The rows come from 6 hidden closed curves, with some noise, and rows from the same curve form a group. Each curve winds through 8 dimensions. The rows are also pushed far along 5 directions, which tell nothing about the answers.
In the rows, zero is written as 128.
Known rows, each followed by its group:
[134 148 138 179 135 143 131 143 120 117 142 122 133 121 133 136 128 161
 102 146 133 111 138 148 118 125] -> Tik
[116 144 121 104 105 161 112 145  97 110 154  97 131  92 131 125 152 138
 126 102 146 130 213 151 159 106] -> fet
[164  91 109 110 108 132 120 108 121 135 101 138 166 154 150 129 133 105
 142 120 127 164 113 118 124  74] -> Tik
[172 138 114 138 165 202 127 145 102  82 176 128 122  78 123 109 169 168
 123 142 131 151 120 143 123 137] -> tonup
[160 129  94 137 140 130 126 154 146 109 164 143 104 150 153 131 174 155
 124 121 128  96 138 152 110 146] -> dozi
[183  99 135 132 116 180 118 119 106 110 165 136 179 120 125  90 159 129
 128 151 122 168 125 142 132  84] -> fepe
[132 107 150 147 133  96 145  99 149 157 123 129 144 140 104  98 106  99
 125 140 116 141  71  95 120 110] -> fepe
[186  72  80  75  92  76 134 109 173 141 120 130 124 214 194 140 179  87
 143  69 153 137 114  80  82 108] -> fet
[190 108 106 141 113 156  96  57  75  62 109 141 110 107 139 141 114  95
  95  70 162 164 204 147  94  64] -> Tik
[110 143 108 101 110 157 117 184 101 128 165 104 120  94 115 144 159 140
 128 114 144 113 217 170 151 148] -> dozi
[ 95 194 143 172 156 101 121 170 164 100 161 108  75 103 142 162 114 187
 100 124 150  62 161 126 109 170] -> tonup
[151 126 145 143 124 114 126 112 140 103 104 130 119 155 143 146 115 115
 104 132 130 146  98 111 105 147] -> Tik
[103 129 122 124 116  64 127 143 159 167 119 116 136 163 146 161 120 122
 129 110 130 106 125 119 125 126] -> fet
[194 111 120 138 160 184 120  84 101  73 167 153  92  91 113 104 158 135
 114 105 150 151 146 159  94 149] -> tepuv
[107 114 135 124 135 164 149  73 106 182  79 135 185 102 117  83 113 104
 167 168  92 163  69 108 166  90] -> tepuv
[174  88  90 121 108 149 129 104 104 124 144 135 129 128 122 127 148 101
 127 103 150 162 156 144 108  93] -> tepuv
[148 131 130 127 125 138 130 130 123  94 105 139 105 146 142 130 140 135
 126 124 140 126 127 132 116 150] -> fepe
[173 134 106 153 153 155 130  77  93  80 123 151 119 101 123 131 136 125
 111 122 134 155 117 139 100 129] -> tepuv
[155 107 139 126  96 137 113 140 123 118 117 129 137 156 140 143 132 118
 117 125 142 143 156 148 120 122] -> Tik
[118 110 141 118 128 115 133 174 161 169 191 116 131 170 139 116 163 155
 130 124 119  96 120 147 134 168] -> dozi
[157 133 108 181 178  91 154 115 155 108 156 146  62 141 117 139 135 146
  98 114 141 104  76 124  69 183] -> tepuv
[133 138  95 123 118 112 153 126 124  89  99 147  68 160 142 161 124 127
 117 111 154 104 140 116  84 175] -> fet
[114 124 115 132 124 100 139  85 114 104 102 138 103 154 130 136  84 109
 106 106 127 142 110 102 112 110] -> dozi
[169 144 130 145 141 138 120 105 128  65 157 137  87 129 160 131 149 158
  97  88 164  98 175 134  74 153] -> fet
[161 116 138 174 190 106 122 113 138 123 110 145 121 122 106 105 111 124
 119 120 110 126  57 112 111 108] -> tonup
[143 135 116 122 110 169 133 165 125  88 153 126 103 148 154 140 162 167
 122 139 144 133 145 151 131 154] -> Tik
[158 118 107 127 148 136 156 105 114 112 117 137 139 130 128 106 147 127
 133 131 124 156  64  92 113 115] -> fet
[153 114 126 104  96 160 124 123 105  95 101 135 142 140 137 134 130 113
 131 143 132 174 128 121 135 111] -> Tik
[ 75 137 127 136 136  67 136 158 174 197 125  93 114 154 136 151 118 117
 121 119 109  98  98 111 147 158] -> Tik
[155 125 124 102  77 174 111 123  57 104  89 115 186  96 132 135 157 111
 137 113 156 163 216 163 149  78] -> fepe
[167  99  86  84 110 142 112  66  95 124  92 131 151  97 132 127 143  57
 145  91 135 185 154 112 128  73] -> dozi
[131 107 122 122 160 112 141  65 143 140 110 153 119 130 115  95 108 100
 147 129 103 154  46  92 129 115] -> tepuv
[119 184 140 169 174 187 110 130  95  79 132 132 125  27  88 115 111 155
 121 175 109 136 135 150 157 127] -> fepe
[ 59 148 163 168 128 157 125 123  85 168  85  94 151  52  66 121  55 117
 128 164 114 156 141 143 198  70] -> tonup
[ 88 138 152 151 119  80 129 148 171 153 129 109  76 170 139 166  96 130
  96 113 142  84 148 131 111 182] -> fepe
[111 123 115 112 112  73 130 101 144 139 122 131 112 179 158 147 121 110
 116  84 131 101 145 117 107 138] -> fet
[155 106 122 117 140 157 146 101 114 119 143 133 153 124 120  69 157 122
 139 139 106 163  72 108 144 100] -> fet
[ 78 153 134 145 146 103 166 130 166 160 100 131 117 146 137 114 107 148
 148 168 106  94  56  84 137 148] -> fet
[124 138 108 171 122  86 146 106 130 120  65 153  66 161 130 176  89 109
 103 115 150  89 145 139  78 165] -> dozi
[153 136 132 170 181 114 156 117 155 117 110 162  97 131 121 124 119 154
 134 150 131 110  44 106  82 165] -> fet
[106 152 144 166 142 154 129 137  98 122 111 140 110  81  78 129  96 134
 120 158 126 112 157 171 138 152] -> tepuv
[189  74 113 100 141  92 121  98 180 111 144 145  95 176 149 104 153 102
 140  82 139 153  76  88 100 105] -> tonup
[ 91 157 113 147  69  86 124 103 101  82  43 117  64 137 131 201  46  90
  87  85 181 117 230 118 105  96] -> tepuv
[136 122 133 113 142 150 119 153 122 136 153  99 157 107 124 105 159 134
 132 126 114 159 106 121 163 108] -> tonup
[ 91 115 141 112  61 113 131 142 119 187  66  88 149 161 144 174 109 100
 129 114 156 142 179 142 151 120] -> Tik
[138 102 116 121 103  85 109  94 133 138  80 125 112 155 142 160  98  71
 115  79 145 133 164 116 104  98] -> Tik
[121 123 138 169 149 118 139  89 131 135  72 153  90 132 109 132  75 112
 122 134 127 121  95 127 106 139] -> Tik
[194  85 106 138 134 155 121  52 102  89 107 176  99 129 109 115 121  81
 118 116 134 172 120 147  92 116] -> tepuv
[117 116 124  84 135 149 127 140 134 142 177 116 144 118 121  89 160 127
 149 135 101 146 105 121 166 133] -> dozi
[142  86 121 111  78  69 130 176 182 158 123 108  96 215 148 159 142  94
 119 101 155 118 139 121 111 141] -> tonup
[209  93 104  84 116 166 111  80 129  72 176 139 126 142 177 112 186 123
 126  87 152 177 143 116  96 110] -> tonup
[147 100 104 126 123 116 131 148 161 166  94 128 107 165 152 160 138 111
 142 124 137 126 108 127 110 143] -> fepe
[ 91 138 154 139 158 108 125  96 140 166 130 132 156 117 122 103 100 130
 136 135  93 108  94 112 142 119] -> Tik
[156 124 118 119 122 158 107 162 132 111 160 132 110 133 152 142 166 156
 129 113 147 108 182 171 118 149] -> dozi
[150 117 131 125 115 155 129 167 159 134 202 104 137 126 142 112 171 157
 131 147 142 139 131 127 136 117] -> tonup
[194  85 136  99 122 113 118 128 167 140 144 129 131 170 153 119 187 104
 136 100 142 138 114 125  98 164] -> tepuv
[ 81 167 144 134 158 159 133 194 136 141 181  98 134  93 121 117 142 188
 131 165 104 109 109 131 171 158] -> fepe
[ 81 152 156 181 161 145 150 109 100 170  96 123 186  99  99 101  87 137
 126 192  71 135  49 117 166 109] -> tonup
[ 85 163 127 102  80 100 118 160 128 125  87  86 124 141 164 184 117 117
 114 108 149 113 194 112 140 136] -> tonup
[125 110 120  87 126 129 114 125 123 142 104 123 143 127 129 136 124  97
 144 122 110 168 105 117 153 121] -> Tik
[ 96 183 103 165 146 121 131 114 104  95 107 134  99  82 109 146 102 127
 106 138 118  97 158 134 127 134] -> dozi
[ 95 135 147 151 116 134 129 137 124 160  86 117 138  99 101 132  84 117
 139 158 130 127 141 130 153  98] -> tonup
[ 93 154 147 197 149 144 161 119 113 156 129 124 148  95  97 104  98 159
 119 175 113 108 100 132 139 114] -> tepuv
[136 137 113 118 130 134 158 173 148  98 151 131  82 158 143 132 159 162
 126 138 142 108 109 114 106 188] -> fepe
[128 128 159 131 150 127 135 128 152 126 190 131 138 152 139 102 140 163
 116 140 109 119  82 117 118 161] -> dozi
[101 166 147 153 154 128 130 141 126 102 141 142 111 111 108 134 104 164
 119 158 115 110 110 143 135 161] -> fet
[ 57 128 147 127  95 112 132 107 109 172  75 117 148 154 129 142  70 115
 128 130 110 133 136 138 170  97] -> dozi
[ 89 149 134 123 119 118 119 179 140 137 123 120 103 147 140 168 116 155
 127 131 130  99 156 155 143 169] -> Tik
[ 99 137 145 122 101 140 134 162 113 157 129 101 180 145 137 128 141 132
 121 161 102 127 128 137 164 139] -> tonup
[156 118 105 147 166 144 139  83 119 141 129 160 136 111 120 102 150 126
 139 133 108 127  88 143 114 131] -> dozi
[142 111 125 112 157 158 151 148 155 182 217 120 184 128 141  74 205 168
 158 163  95 135  55 124 146 149] -> fepe
[109 170 159 160 144 212 120 179 106 114 173 110 152  37  91  98 130 183
 137 198 121 126 152 156 173 116] -> tonup
[104 152 135 130 137 129 119 120 138 136 132 137 125 121 142 133 121 138
 129 137 112  97 141 137 131 155] -> tepuv
[149 113 141 148 137  94 135 113 166 143 157 135 137 170 140 111 146 123
 114 135 111 120  78 119 110 146] -> tepuv
[127 114 143  94  96 139  99 142 108 140 115 105 152 127 137 157 133 108
 128 104 144 155 184 153 145 128] -> Tik
[143 121 148 144 142 131 141 107 136 117 106 150  93 136 115 117 115 125
 125 130 140 121 109 128 100 165] -> fet
[144 103 126  90  81 101 126 118 131 159  89 102 190 143 141 124 148  71
 147 124 129 171 124  95 150  74] -> fepe
[137 117 127 130 142  97 130  96 143 138  91 127 114 134 128 140 106  86
 119 114 126 144  89  91 105 140] -> Tik
[115 138 138 121 114 108 136 143 158 124 144 111 124 165 156 130 140 137
 116 134 122 120 109 107 132 149] -> fepe
[ 66 153 108  78  81 161 112 167  89 157 109  85 164  91 139 157 136 128
 153 127 129 139 214 157 201  98] -> dozi
[ 75 127 137 130  93 117 139 130 130 172 101 122 122 145 106 138  97  97
 128 156 113 121 144 148 160 149] -> tepuv
[150 145 125 113 101 112 118 145 130  93 126 108 135 130 149 145 157 119
 116 111 151 130 167 115 120 125] -> fepe
[117 167 165 179 173 168 116  77  98 108 138 131 162  61 117  99  98 160
 110 153 104 133 110 130 140 103] -> tonup
[196  82 118  72 139 153 116 171 179 161 224 112 154 152 169  96 247 143
 157 113 126 142 101 133 127 169] -> fepe
[110 141 163 137 168 147 121 146 144 139 183 126 137  99 111  95 124 165
 132 153 102 114  97 129 144 147] -> dozi
[107 135 131  97 102 166 129 175 114 106 151 117 117 123 122 131 137 145
 132 146 132 136 162 142 154 151] -> dozi
[138 112 114  77  68 123 120 171 118 138  59 100 139 143 140 164 148  83
 150 111 158 154 179 124 150 113] -> fepe
[148  82 121 122 107 106 110  54  86 127  62 158 124 144 100 141  80  57
 120  81 137 165 156 147 112  86] -> fet
[123 148  90 113 126 115 140 124 124  81 105 125  55 133 144 161 127 125
 115  88 160 118 156 110 105 157] -> fet
[ 95 146 175 218 180  76 139  68 141 169  71 149 131 114  94 119  45 128
 114 145 106  95  63 117 110 111] -> fet
[138  99 127 120 107 151 135 140  99 149 156 124 173 131  98  98 146 114
 131 143 114 148 134 147 145 104] -> dozi
[190  67 121 146 132 109 147  62 122 157  79 158 157 151 115 102 120  80
 141 117 135 161  70 102  84  74] -> fepe
[ 62 152 169 172 125  80 121 108 132 167  54 137 133 124  96 143  40  99
 121 153 104  93 128 131 146 120] -> tepuv
[138 116 132  87 127  98 121 127 158 129 143 119 146 147 145 113 150 116
 141 110 121 145  97  93 138 114] -> tepuv
[121 114 129 158 102  89 131  59 108 127  44 138 114 150 122 137  63  71
 106  98 138 130 146 113 111  76] -> fet
[157 148 143 150 141 126 107 110 155  68 131 138  64 116 149 146 115 139
 106 106 163 106 162 118  83 152] -> tonup

New rows. What belongs after each?
[100 137 148 166 167 120 141  83 136 138 111 155 109 146 131 121  83 156
 124 138 106 111  66 127 118 146] -> dozi
[126 116 143 152 134 166 143  96  87 110 128 155 145 133 101  93  99 142
 120 161 106 153  93 141 136 107] -> dozi
[173 120 143 160 149  92 136 118 171  89 136 147  70 167 130 125 134 128
 101 115 145 109  92 115  73 175] -> tepuv
[120 128 100 145 129  83 144 108 151 151  69 142 120 149 135 145 102  95
 137 140 115 118  81  93 114 113] -> dozi
[143 146 115 100 125 133 153 195 157 109 174 102 110 148 162 136 199 173
 132 129 152 114 118 107 116 190] -> fet
[143 117 119 125  94 108 131 146 153 165 138 116 148 174 170 153 170 128
 126 124 140 109 148 143 113 150] -> fepe
[165 103 122 106 103 133 128 140 137 112 160 120 132 161 146 104 176 120
 122 111 137 130 146 127 122 124] -> fet
[101 106 137 102 139 152 142 152 105 189 158 110 196 105  81  73 155 125
 160 160  82 163  76 141 200 108] -> fet
[175  73 116  87  79  91 109 118 150 120  98 129  91 190 145 152 140  65
 124  69 166 152 165 125 101 124] -> fet
[165 117 135 116 113 169 114 124  84  83 153 115 164  86 105  97 145 128
 126 118 147 178 161 130 147  61] -> tepuv
[ 81 178 127 177 143 118 156 136 116  85  74 139  53 116 102 160  58 149
 103 148 141  95 124 117 109 165] -> fepe
[ 89 163 121 105 118 135 119 180 119 110 169  95 113 110 136 150 147 164
 119 109 141 110 188 146 157 145] -> tonup
[193 110 131 113 137 219  95  72  57  41 148 159 134  63  95  81 140 118
 126 121 134 194 167 163 135  86] -> tepuv
[167 136 128 163 181 174 116  58 103 106 121 166 158  76 131 102 123 146
 136 142 109 146  93 136 112  95] -> dozi
[105 138 147 118 131 123 123 139 126 161 168 113 200 132 142 103 153 154
 134 139  93 115 118 133 160 111] -> tonup
[ 77 177 151 201 130  95 138 129 138 162 100 125 136 125 128 161  87 148
 103 162 116  72 134 148 126 146] -> fepe
[109 159 126 185 158 118 138  88 106 116 110 149 103 121 129 151  89 157
 101 119 128  94 130 150  96 146] -> dozi
[150 146 133 132 168 137 116 105 121  74 158 142 133  92 122 101 134 151
 123 126 117 140 100 114 126 110] -> tepuv
[ 89 159 121 101  85 100 115 148 137 109 108 100 118 138 155 170 111 113
 115 117 136 120 180 107 143 124] -> dozi
[167 135 110 110 127 218 113 131  79  74 133 135 149  71 123 110 164 138
 143 156 124 177 149 153 156 104] -> fepe
[120 121 110 129 140  96 119  99 128 137 122 129 130 126 124 125 113 109
 127 101 114 135 118 122 139  86] -> fet
[146 120 140 150 143  98 139 104 153 152 112 133 148 154 148 133 122 124
 124 130 123 126  71  97  94 131] -> Tik
[141  82 103  57  70 104 125  89 139 163  33 120 117 169 171 162 127  46
 159  75 163 157 163  94 115 116] -> tepuv
[109 138 130 150 122 115 139 124 126 148  84 130 101 130 114 155 107 107
 119 138 133 115 136 149 122 174] -> tepuv
[139 137 132 128 123 134 127 123 128  88 137 125 121 138 145 125 133 135
 111 129 129 138 122 115 124 127] -> fepe
[128 142 141 112 135 131 105 124 153 107 148 127 110 128 156 134 135 140
 124 116 129 119 143 126 128 150] -> dozi
[166  88  79 113 129  84 143 115 170 158 124 143 128 187 156 118 174  90
 144 111 112 124  74 103 107 120] -> dozi
[143  90 135  99  80 125 118  81 101 144  84 130 181 168 146 125 122  74
 127 115 119 168 139 126 135  86] -> tonup
[158 132 120 136 155 152 138 127 104  70 104 147  80 110 116 126 122 145
 124 110 152 131 123 122  98 142] -> fepe
[140 112 116 117 173 137 131  89 144 182 158 136 186 109 137  75 171 127
 163 140  79 141  51 115 151 109] -> dozi
[153 160 120 144 149 143 134 111 101  65 118 124 109  89 133 138 135 150
 111 110 158 140 136 113 105 125] -> tepuv
[164 122 130  95 102 151 118 138 116 103 127 111 169 119 151 116 164 125
 140 120 145 155 151 109 136  87] -> tepuv
[105 162 148 124 154 148 161 201 160 152 195  99 161 117 138  93 190 201
 150 182 109 104  65 110 158 175] -> fet
[107 144 143  94 105 154 121 144 105 117  97 109 132  97 119 133 129 117
 142 131 139 145 169 134 163 140] -> tepuv
[164 117 103  91  96 141 102 115 121 110 110 126 129 135 175 164 157 112
 133  90 161 144 189 139 111 119] -> dozi
[ 99 161 150 141 144 146 128 120 119 129 179 119 176 107 139 102 136 173
 120 153  98 118 115 132 156 117] -> tonup
[156 102 104  51  92 131 104 128 153 115 123 116 114 146 166 140 169  85
 148  96 144 161 157 107 134 133] -> dozi
[ 97 164 104 136 121 164 106 141  67 110 129 114 141  64 110 142 117 140
 119 120 127 122 217 170 168  82] -> dozi
[ 94 147 125 122 148  72 137 112 176 165 106 120 108 136 144 148 109 110
 136 121 117 105  88  83 117 162] -> dozi
[172  53  88  40  66 102 132 176 157 194 131  97 160 185 153 145 206  70
 169  90 155 169 141 116 133 122] -> tepuv
[ 82 142 162 166 146 115 143 154 145 177 194 109 173 121  96  83 126 163
 123 175  88 106  83 133 169 115] -> tepuv
[195 110 109 129 162 165 105 101 119  50 144 165  89 128 134 118 143 129
 114 116 123 164  99 138 104 132] -> Tik
[145 188 106 177 155 175 128 107  70  33  95 148  82  58 121 163 105 160
  99 129 160 116 180 148  90 139] -> tepuv
[116 174 125 154 145 167 114 128 102  94 133 122 129  79 137 143 125 161
 113 146 121 127 150 148 143 127] -> fepe
[133 105 136 107 119  97 126 115 144 143 142 116 132 163 137 116 144 107
 121  95 124 132 122 122 132 134] -> fet
[126 124 113 124 115  51 146 130 186 158 105 130 100 216 186 174 136 118
 114 102 139  84 103  97  73 186] -> tonup
[172  88 113  66 103 162 118 137 108 117 147 137 142 137 128 119 176 114
 152 112 140 171 149 149 132 136] -> fet
[181  99 125 105 116 113 121  93 130 117 114 124 165 140 146 112 155  92
 133 101 136 166 111  96 115  84] -> fepe
[109 147 131 142 161  60 138 155 210 139 118 110  58 151 147 151 113 134
 123 111 139  89  77  75 107 170] -> tonup
[135 126 131 107 108 141 102 138 121 112 113 111 127  91 122 132 120 113
 143 113 155 148 181 121 150  74] -> tonup
[115 126 133  98  60  78 119 185 155 145 143  86 139 183 154 167 154 110
 111 111 148 114 187 132 139 138] -> tepuv
[107 189 169 209 185 168 128 143 116  94 182 140  96  65  95 109 111 204
  97 162 124  62 152 172 116 181] -> tepuv
[150 129 131 154 156 123 112 153 130  91 172 138  94 120 105 118 133 157
 110 107 137 107 147 156 118 123] -> tonup
[ 51 178 127 129  91  78 131 166 154 154  75  88 101 150 159 201  96 122
 114 132 134  92 164 122 152 162] -> fepe
[ 72 163 146 169 131  87 122 176 133 126 127 113  89 123  94 151  81 153
 105 123 133  78 168 154 148 132] -> tonup
[151 126 140 141 168 129 125  97 114 125 118 138 158  90 105 101 126 124
 136 128 115 154  80 116 131 100] -> tepuv
[ 96 138 148 142  97 122 124 138 111 165 116 112 186 119 108 122 112 107
 124 160 105 123 154 142 165  96] -> dozi
[ 98 151 156 109 126 150 119 120 116 151 122 106 172  96 138 112 136 137
 142 138 114 126 142 129 165 129] -> tepuv
[ 98 150 123 142 145 112 129 133 147 135 120 146 105 123 126 140 102 149
 139 139 124  95 124 131 129 134] -> fet
[105 111 141 107  89 128 121  30  92 164  25 119 178 120 143 125  76  60
 143 107 125 174 145 102 151  55] -> tepuv
[129 129 131  88 108  93 114 191 165 123 129 108 121 166 155 141 160 126
 134 110 134 104 143 112 136 149] -> tonup
[124 145 159 178 148 130 126  78 118  89 102 161 116 120 109 115  70 126
 103 157 110 128  98 123 111 120] -> dozi
[145 143 100 175 164  97 131  75 121  93 102 157  93 118 123 142  92 116
 103 107 128 110 110 108  80 111] -> dozi
[168 134  98 142 146  93 132 124 157  91 122 128  70 142 160 158 143 135
 113  79 168 108 130 101  74 136] -> fet
[101 159 171 131 126 157 131 173 138 132 158 106 147 107 129 102 147 169
 135 163 122  97 144 134 156 155] -> tepuv
[111 129 152 103  93 116 108 186 150 150 143 111 141 146 132 138 146 124
 133 138 128 101 180 152 150 154] -> tepuv
[ 63 146 155 136 148 116 156 162 147 188 138 132 144 133  98 108 117 155
 149 181  90  93  72 137 160 180] -> fet
[ 96 122 120 110  98 124 134 155 104 181  97 102 171 108 102 141 125 101
 150 141 126 148 149 138 168 103] -> tepuv
[163 135 136 125 132 179 105 162  95  97 200 127 179  91 119 110 176 173
 127 141 129 141 165 173 142 112] -> fet
[145 113  99 137 126  53 140  87 159 127  85 141  93 174 145 159 103  77
 110  93 141 119  99  79  70 129] -> dozi
[127 125 145 113 119 169 125 141 109 113 159 125 155 129 135 117 132 159
 131 147 124 150 128 136 142 122] -> dozi
[140 140 127 111 143 109 152 168 169 132 168 102 131 144 156 117 190 160
 135 127 135 118  79  89 123 164] -> tepuv
[147 100 117 103  85 172 127  66  46 113  98 131 175 109 111 121 121  82
 124 113 137 194 174 146 136  79] -> dozi
[165 131 124 122 145 136 140 151 152 109 161 122 135 127 151 105 176 161
 140 128 141 124  98  94 109 127] -> tepuv
[137  67 135  75  98 151 118  58  94 163  85 133 191 118 100  78 115  52
 166 125 105 216 105 115 179  48] -> tepuv
[160 113 120 128 114 118 121 113 137 134 119 134 150 135 134 124 146  94
 129 135 122 132 130 123 115 116] -> dozi
[124  95 125 120 141 139 149 102 146 187 137 136 145 131 120  86 137 115
 158 145 106 137  72 113 138 123] -> tepuv
[148 126 132 124 144 148 125 123 140  94 131 156  93 122 121 107 129 131
 136 141 126 122 116 124 115 150] -> tepuv
[147 130 138 203 212 160 154 100 111 112 183 177 142 100  77  53 117 176
 119 182  75 115  23 137 113 119] -> dozi
[141  67 130  87  60 142 116  92 113 175  90 109 162 144 131 128 121  59
 146 110 149 191 169 130 151  69] -> tonup
[157  64 131 105  88 122 123  58 116 171  92 128 167 157 130 113 129  51
 132 102 127 183 126 131 132  87] -> tepuv
[135 152 132 146 114 189 115 123  67  57  97 141  97  70  92 136 100 128
 112 141 154 142 205 166 132 123] -> tepuv
[140  83 127 110 131 156 137 122 119 199 133 131 185 127 121 100 159 121
 165 141 114 152  96 144 143 118] -> dozi
[210  96 113 149 167 178 116  84  99  73 136 178  96  88  92 100 136 118
 129 117 145 157 127 156  86 119] -> tepuv
[124 148 130 175 151 131 125 125  99 109 149 141 120 119 115 137 115 161
  98 122 126 100 151 168 109 138] -> tonup
[113 155 167 191 185 119 142  85 137  99 129 163  88 112  93 109  66 148
  99 161 108 104  64 113  96 173] -> dozi
[133 165 122 162 152 142 144 110 130  87 158 124  95 114 154 134 138 172
  99 120 145 105 132 121  96 158] -> Tik
[100 139 127 101  92 139 139 170 109 133 106 101 159 112 110 126 129 122
 146 156 127 153 138 115 175  98] -> tepuv
[129 143 146 172 166 123 138 172 160 139 178 115 111 136 128 127 150 170
 103 142 119  92  95 137 112 184] -> tonup
[154 149 120 137 142 166 146 167 138 105 204 135 131 140 157 115 200 200
 124 152 129  95 124 156 110 186] -> fepe
[186 141 114 178 161 210 135 116  59  51 167 147 115  52  81 107 148 163
 104 143 147 157 148 174 109 120] -> tepuv
[157 102  97 104 110  81 146 126 153 114  80 127  80 167 136 154 130  88
 134  91 166 148 107  82  95 127] -> tepuv
[153  82 110  76  70 149 135 105  87 139 123 119 172 156 135 126 159  83
 133 108 141 182 158 135 132 107] -> dozi
[166 106 127  99  79 144 111 139 121 113 165 111 137 153 148 137 177 110
 109 103 151 145 197 160 125 139] -> tepuv
[177 125 144 149 153 138 122  94 127 108 123 145 131 120 134 117 146 127
 119 119 134 131 115 135  97 145] -> tepuv
[ 56 144 150 152 106 105 133 161 107 192 118 102 175 134 104 140  98 135
 121 147 104 100 151 161 173 115] -> tonup
